The rows are grouped in 3 ways, from coarse to fine. Each group lies inside one group of the grouping before and may be the whole of it. The rows also spread widely along 8 directions, which tell nothing about the answers.
In the rows, 128 means zero.
Known rows, each followed by its group in each grouping:
[114,118,112,109,134,120,131,128,143,114,131,125,116,128,145,133,125,104,139,145,157,147,138,119,132]  guz zor meru
[141,134,125,129,136,130,140,107,107,89,141,115,145,113,117,151,149,115,119,112,112,123,102,144,112]  guz zor Dom
[143,120,127,112,114,127,135,134,138,100,141,114,132,148,123,111,115,174,121,120,125,128,105,124,148]  guz zor popo
[130,110,121,117,120,131,115,137,124,141,116,118,108,117,121,127,105,144,146,147,106,140,105,135,119]  guz ruza pamim
[134,118,116,120,107,137,126,113,114,113,138,120,136,115,124,146,134,137,128,138,130,128,107,153,137]  kef sukez zesa
[112,111,118,103,129,125,129,134,136,129,116,133,106,130,131,108,105,133,143,146,142,121,112,109,117]  pov Zoso gul
[125,132,120,135,131,122,121,139,145,148,128,139,131,121,119,131,116,159,143,160,164,122,136,128,108]  guz sifav siv
[164,125,146,118,115,138,108,113,115,147,148,116,132,124,122,139,138,101,135,137,103,169,131,154,162]  kef sukez Bemeg
[140,135,137,137,144,123,123,159,138,160,117,136,119,123,110,110,92,174,152,149,106,133,112,129,98]  guz ruza zusub
[144,124,135,114,114,134,123,110,133,110,161,133,140,131,134,135,155,102,120,130,158,138,138,136,158]  kef sukez merid
[143,106,130,109,99,114,113,97,134,135,135,123,144,137,107,116,140,122,139,127,164,142,131,138,151]  pov povi Bog
[131,125,103,129,129,121,143,133,139,131,136,116,146,130,136,141,117,136,154,164,157,152,144,140,145]  guz sifav pepus
[126,124,129,125,144,118,115,143,143,158,123,136,115,124,128,120,108,123,154,156,140,148,135,126,111]  guz ruza redi
[112,146,156,122,140,151,117,158,146,106,154,156,84,120,152,135,136,129,109,140,131,107,128,109,129]  kef teteg karab
[130,110,127,99,109,133,124,123,124,115,130,120,113,132,130,116,120,130,127,127,113,131,102,122,146]  pov Zoso sitag
[142,110,116,113,127,122,122,123,123,141,123,120,132,142,120,108,113,129,146,139,130,144,118,134,132]  kef teteg karab
[136,111,137,108,101,141,93,111,130,131,150,123,114,123,138,145,150,95,130,143,145,155,144,144,172]  kef teteg karab
[137,128,120,135,128,125,125,131,132,136,126,117,132,116,123,141,118,143,146,149,127,147,125,149,120]  guz zor meru
[138,133,141,127,121,143,118,113,114,116,147,134,128,106,122,151,151,112,119,131,122,122,113,147,122]  kef sukez Bemeg
[137,129,123,127,130,129,133,124,121,120,134,133,138,124,120,123,126,137,130,135,133,119,108,137,110]  kef sukez merid
[115,115,123,112,112,136,104,122,128,134,128,134,107,108,132,144,133,114,134,158,153,128,127,136,127]  kef sukez Bemeg
[147,111,152,90,106,135,115,122,126,109,142,117,108,143,126,107,127,123,116,105,92,140,102,115,169]  pov povi Bog
[128,134,109,134,157,117,145,143,130,143,116,126,133,126,123,124,98,142,154,157,125,136,122,126,93]  guz sifav siv
[156,118,134,121,110,126,115,100,113,138,140,126,148,125,102,124,142,123,133,126,135,135,116,147,134]  kef sukez Bemeg
[125,127,105,117,136,133,162,130,119,75,140,128,144,145,135,115,126,139,124,119,135,108,99,123,124]  kef teteg karab
[114,144,136,123,131,158,135,142,137,95,153,132,99,101,164,167,137,102,125,150,120,133,131,132,148]  pov Zoso gul
[156,144,137,139,138,144,148,130,114,115,140,118,140,117,122,140,125,137,133,127,80,134,101,150,122]  pov Zoso gul
[135,119,124,108,138,125,132,128,128,122,133,127,123,146,132,109,121,112,137,132,127,142,121,120,137]  kef teteg karab
[145,119,126,105,119,132,139,140,128,112,142,120,127,150,132,101,111,153,125,127,114,136,108,124,159]  kef sukez Bemeg

New rows, each followed by its group in each grouping:
[86,93,85,99,107,124,115,103,127,100,113,112,114,99,143,163,133,100,138,158,183,125,123,138,121]  guz zor Dom
[141,146,132,139,148,138,133,150,126,145,135,131,121,111,136,141,113,126,145,159,102,148,127,146,121]  kef sukez Bemeg
[121,122,119,115,118,139,125,122,118,111,136,128,121,113,136,146,136,112,127,145,136,126,116,140,132]  kef sukez Bemeg
[96,144,97,133,169,128,161,146,126,99,116,138,124,105,145,145,113,109,149,151,134,116,115,123,75]  guz ruza zusub
[117,132,129,116,129,155,136,142,123,82,147,120,100,105,160,167,135,101,120,134,95,139,118,133,145]  guz ruza pamim
[151,131,141,112,125,139,137,143,133,107,155,128,125,146,137,107,121,145,116,122,106,135,111,121,158]  kef sukez merid
[137,111,154,100,110,143,97,133,127,120,140,122,89,125,131,128,125,125,117,120,86,139,103,125,153]  guz ruza redi
[138,130,128,126,107,140,130,124,123,109,138,128,130,118,120,133,131,157,123,128,122,111,99,140,131]  pov Zoso sitag
[131,124,112,107,141,121,148,116,126,94,139,111,138,133,142,135,132,95,133,129,136,149,127,128,140]  guz zor Dom
[140,130,137,111,127,139,130,132,128,116,155,125,120,131,144,132,129,108,126,136,114,152,126,132,162]  kef sukez zesa
[116,125,148,105,114,152,99,149,137,121,145,139,73,113,146,140,123,136,109,148,108,122,113,121,149]  kef sukez zesa
[145,130,108,139,131,121,144,124,117,143,118,122,154,119,107,124,111,149,157,146,123,133,106,154,100]  pov Zoso sitag
[153,116,120,110,131,120,142,123,120,114,132,101,140,146,126,111,112,132,138,117,94,160,108,132,144]  guz zor meru
[140,115,125,115,109,126,123,120,133,114,135,116,134,135,118,124,125,156,126,128,141,131,112,135,138]  guz zor popo
[154,128,126,133,110,133,119,103,117,141,147,122,158,116,116,149,148,116,141,145,148,149,136,167,143]  kef sukez Bemeg
[129,102,125,109,109,123,111,89,114,129,120,128,132,114,99,125,139,113,136,125,148,115,100,134,104]  pov Zoso gul
[153,128,138,112,130,132,136,125,128,111,152,116,132,147,131,124,129,120,122,119,107,149,123,121,159]  guz sifav siv
[131,129,153,113,124,135,107,116,133,104,152,135,111,114,128,145,156,106,107,118,137,121,124,122,132]  guz zor Dom
[133,132,151,133,127,134,102,115,127,133,145,154,126,116,110,132,156,122,121,128,157,106,125,131,106]  kef teteg karab
[145,122,139,125,130,116,111,111,132,142,134,130,137,123,107,125,138,120,137,128,140,141,127,134,116]  guz zor meru
[153,127,138,127,115,140,114,139,127,143,138,112,123,124,121,140,114,158,131,142,87,151,117,147,151]  guz sifav siv
[139,138,125,150,129,135,120,141,130,149,129,117,126,96,125,162,118,148,149,163,113,151,130,164,118]  guz zor meru
[137,121,110,112,134,129,149,145,128,111,129,107,125,144,138,116,96,155,134,136,96,142,104,121,142]  guz sifav siv
[111,135,105,118,153,130,156,146,136,101,132,125,124,124,158,138,114,99,148,152,137,147,133,122,129]  guz ruza zusub
[129,131,109,130,130,126,141,132,137,137,130,126,138,120,135,134,118,126,154,161,151,145,139,141,129]  pov Zoso sitag
[119,126,103,129,140,116,142,132,142,125,125,129,136,124,134,134,118,133,151,155,165,136,137,133,109]  guz zor meru
[128,108,123,109,116,130,116,107,121,135,123,121,119,112,122,133,128,107,143,143,132,139,115,135,125]  pov Zoso gul
[114,125,110,121,118,141,133,125,131,115,132,124,121,104,146,156,128,114,142,158,149,131,128,142,133]  pov Zoso gul
[132,123,113,126,126,118,137,108,120,121,123,118,146,119,115,136,131,115,148,135,138,132,117,145,110]  pov povi Bog
[127,145,138,129,163,130,145,145,135,107,141,141,120,127,137,125,124,112,131,128,119,129,120,116,107]  guz ruza redi
[119,90,94,109,105,125,95,125,115,183,93,103,105,100,127,144,93,123,171,188,124,166,123,163,127]  kef sukez Bemeg
[147,152,141,144,147,144,134,147,126,127,147,134,127,121,131,138,128,134,133,140,101,135,124,144,122]  kef teteg karab
[123,114,104,112,119,132,132,121,125,115,130,121,129,120,141,137,124,116,136,151,147,137,123,141,134]  kef sukez merid
[137,124,124,104,126,141,139,127,127,92,150,109,122,135,150,141,132,110,120,126,107,150,123,125,168]  guz sifav siv
[130,124,128,123,127,119,122,109,135,117,142,136,142,127,121,133,145,106,135,129,171,133,136,134,124]  guz ruza redi
[139,149,112,140,163,127,173,144,129,97,139,117,148,132,140,136,117,128,141,135,113,146,123,137,118]  guz zor meru
[121,137,128,122,154,130,141,138,135,106,141,136,120,124,144,133,127,102,134,134,131,134,127,118,116]  guz ruza redi
[111,117,132,113,123,132,107,136,128,139,114,139,91,104,125,128,115,134,134,149,123,113,106,120,103]  pov Zoso sitag
[136,141,125,131,110,141,141,136,140,105,148,121,134,120,140,149,131,147,133,143,135,138,131,149,158]  pov povi Bog
[135,127,134,122,114,145,123,138,142,133,141,125,114,120,142,137,118,143,139,153,126,144,131,138,157]  pov Zoso gul
[173,146,159,143,120,144,111,131,135,144,162,110,136,117,125,161,141,124,135,140,97,178,146,167,166]  guz zor popo
[129,135,119,129,147,136,154,154,125,102,128,125,119,125,133,126,107,151,136,133,95,123,96,125,108]  guz ruza pamim
[116,111,131,105,116,143,103,142,128,119,124,110,85,111,142,146,114,132,126,145,96,144,109,129,140]  guz zor popo
[140,104,123,109,106,118,112,98,111,133,125,129,144,130,97,114,135,135,131,125,150,117,101,138,118]  kef sukez Bemeg
[135,120,131,109,140,126,127,128,118,128,127,131,118,133,121,107,117,121,131,129,110,127,104,119,116]  kef sukez Bemeg
[126,124,106,115,144,113,138,115,135,125,134,123,140,134,137,134,127,87,151,150,166,157,151,123,133]  guz sifav siv
[139,148,134,132,135,149,143,134,123,111,148,122,125,109,145,154,134,104,133,138,98,143,125,143,139]  pov Zoso sitag
[149,132,139,126,118,146,129,130,118,97,146,117,130,122,125,139,131,146,116,111,84,129,94,145,140]  guz ruza redi
[149,152,141,125,153,148,154,153,131,101,160,129,121,135,154,129,123,114,121,131,87,147,122,126,149]  kef sukez merid
[144,138,117,143,111,131,148,117,128,114,144,131,165,121,115,137,141,157,137,135,159,117,118,153,126]  pov Zoso sitag
[157,126,108,133,113,145,141,103,93,100,143,93,161,116,127,163,144,114,136,126,91,154,105,181,150]  kef teteg karab
[127,129,127,128,137,139,113,150,130,156,126,131,102,105,139,142,109,123,145,171,112,148,131,139,116]  kef sukez merid
[149,124,146,112,128,140,115,125,124,124,149,123,117,137,135,125,135,104,125,126,103,151,124,132,159]  kef teteg karab
[168,131,158,129,109,140,111,122,130,124,155,113,135,126,112,137,140,150,120,118,101,148,117,150,155]  guz zor popo
[120,138,119,124,142,132,150,121,115,86,138,142,136,119,127,133,142,118,118,124,141,98,102,125,96]  kef sukez Bemeg
[126,126,116,124,131,135,139,141,126,103,129,118,125,122,135,137,115,141,134,134,110,130,105,138,127]  guz ruza redi
[108,117,111,127,126,135,104,121,117,136,110,114,102,78,133,177,123,105,148,164,113,142,118,156,98]  guz zor meru
[143,114,113,113,115,129,130,131,125,133,134,112,133,136,131,121,110,136,143,149,127,153,123,143,156]  kef sukez Bemeg
[129,119,133,111,135,122,118,117,122,145,121,133,116,117,121,120,124,96,145,139,126,138,120,121,109]  pov Zoso sitag
[128,107,124,121,118,122,85,105,121,176,111,120,114,96,107,153,128,106,151,161,136,148,131,148,107]  guz sifav siv
[131,136,123,130,132,147,140,138,119,96,142,127,126,121,137,143,130,134,123,132,108,119,106,142,128]  kef teteg karab
[137,125,112,126,118,134,137,109,110,109,140,119,148,115,120,146,137,127,129,135,130,125,104,155,123]  kef sukez zesa
[133,135,100,131,143,129,166,124,118,82,131,108,153,125,133,146,124,129,136,128,119,135,107,142,114]  guz zor popo
[99,107,94,100,125,130,141,107,123,96,124,121,120,115,149,144,131,81,143,149,162,132,123,127,128]  pov Zoso gul
[145,134,119,135,140,123,137,133,121,147,127,127,146,124,117,124,114,139,150,150,126,140,119,147,110]  kef sukez Bemeg
[139,144,125,146,127,148,130,136,122,120,144,126,134,106,134,161,136,135,133,149,119,133,125,161,128]  kef teteg karab
[142,123,162,104,122,122,104,109,141,138,152,152,119,136,118,105,151,96,121,119,159,129,136,107,140]  pov Zoso sitag
[129,128,99,125,149,120,150,119,117,119,124,114,145,124,127,140,120,104,149,143,129,143,121,134,109]  guz sifav siv
[110,104,107,104,119,130,118,122,120,117,116,126,105,112,132,130,116,125,131,146,133,116,100,126,110]  kef sukez merid
[111,100,95,103,128,115,123,113,124,134,112,125,125,123,130,119,112,105,148,157,164,132,121,126,110]  kef sukez merid
[149,143,144,124,131,142,145,126,125,97,158,128,135,128,137,135,143,115,120,115,106,132,116,131,149]  pov Zoso sitag
[132,135,120,124,139,114,147,112,133,109,138,133,153,133,119,123,140,107,141,126,162,128,130,128,119]  pov povi Bog
[131,133,102,123,118,129,165,111,132,82,152,126,167,136,139,133,145,124,133,128,178,124,130,137,149]  pov Zoso sitag
[127,132,153,125,116,137,109,111,138,93,157,146,124,114,117,147,168,129,100,115,164,97,118,125,119]  guz zor popo
[141,133,143,136,110,143,109,148,141,139,143,136,119,127,124,129,124,179,127,150,133,120,124,144,143]  kef teteg karab
[112,122,103,121,113,141,138,119,125,100,129,122,130,106,139,153,130,128,137,150,151,119,115,145,128]  pov Zoso gul
[123,127,119,127,113,136,122,117,129,122,145,132,133,110,132,154,143,122,132,156,163,131,134,151,137]  kef sukez zesa
[127,116,128,113,136,124,113,128,121,159,112,124,103,114,124,122,108,105,153,152,105,148,118,126,112]  pov Zoso sitag
[149,131,141,126,123,133,130,113,119,100,150,124,142,125,114,136,147,125,119,108,118,126,107,142,130]  guz ruza redi
[118,117,118,109,112,139,120,144,144,118,136,118,104,128,150,141,113,142,126,155,135,139,130,123,160]  guz sifav siv
[123,129,103,132,147,122,144,134,127,128,122,121,141,116,130,143,114,125,151,157,136,138,127,135,110]  guz sifav pepus
[131,101,110,94,113,113,142,100,114,94,120,109,141,147,113,103,125,121,133,107,129,124,92,121,133]  pov povi Bog
[177,144,134,129,145,137,163,153,127,108,154,95,142,151,144,125,105,141,138,122,53,186,122,142,175]  guz zor meru
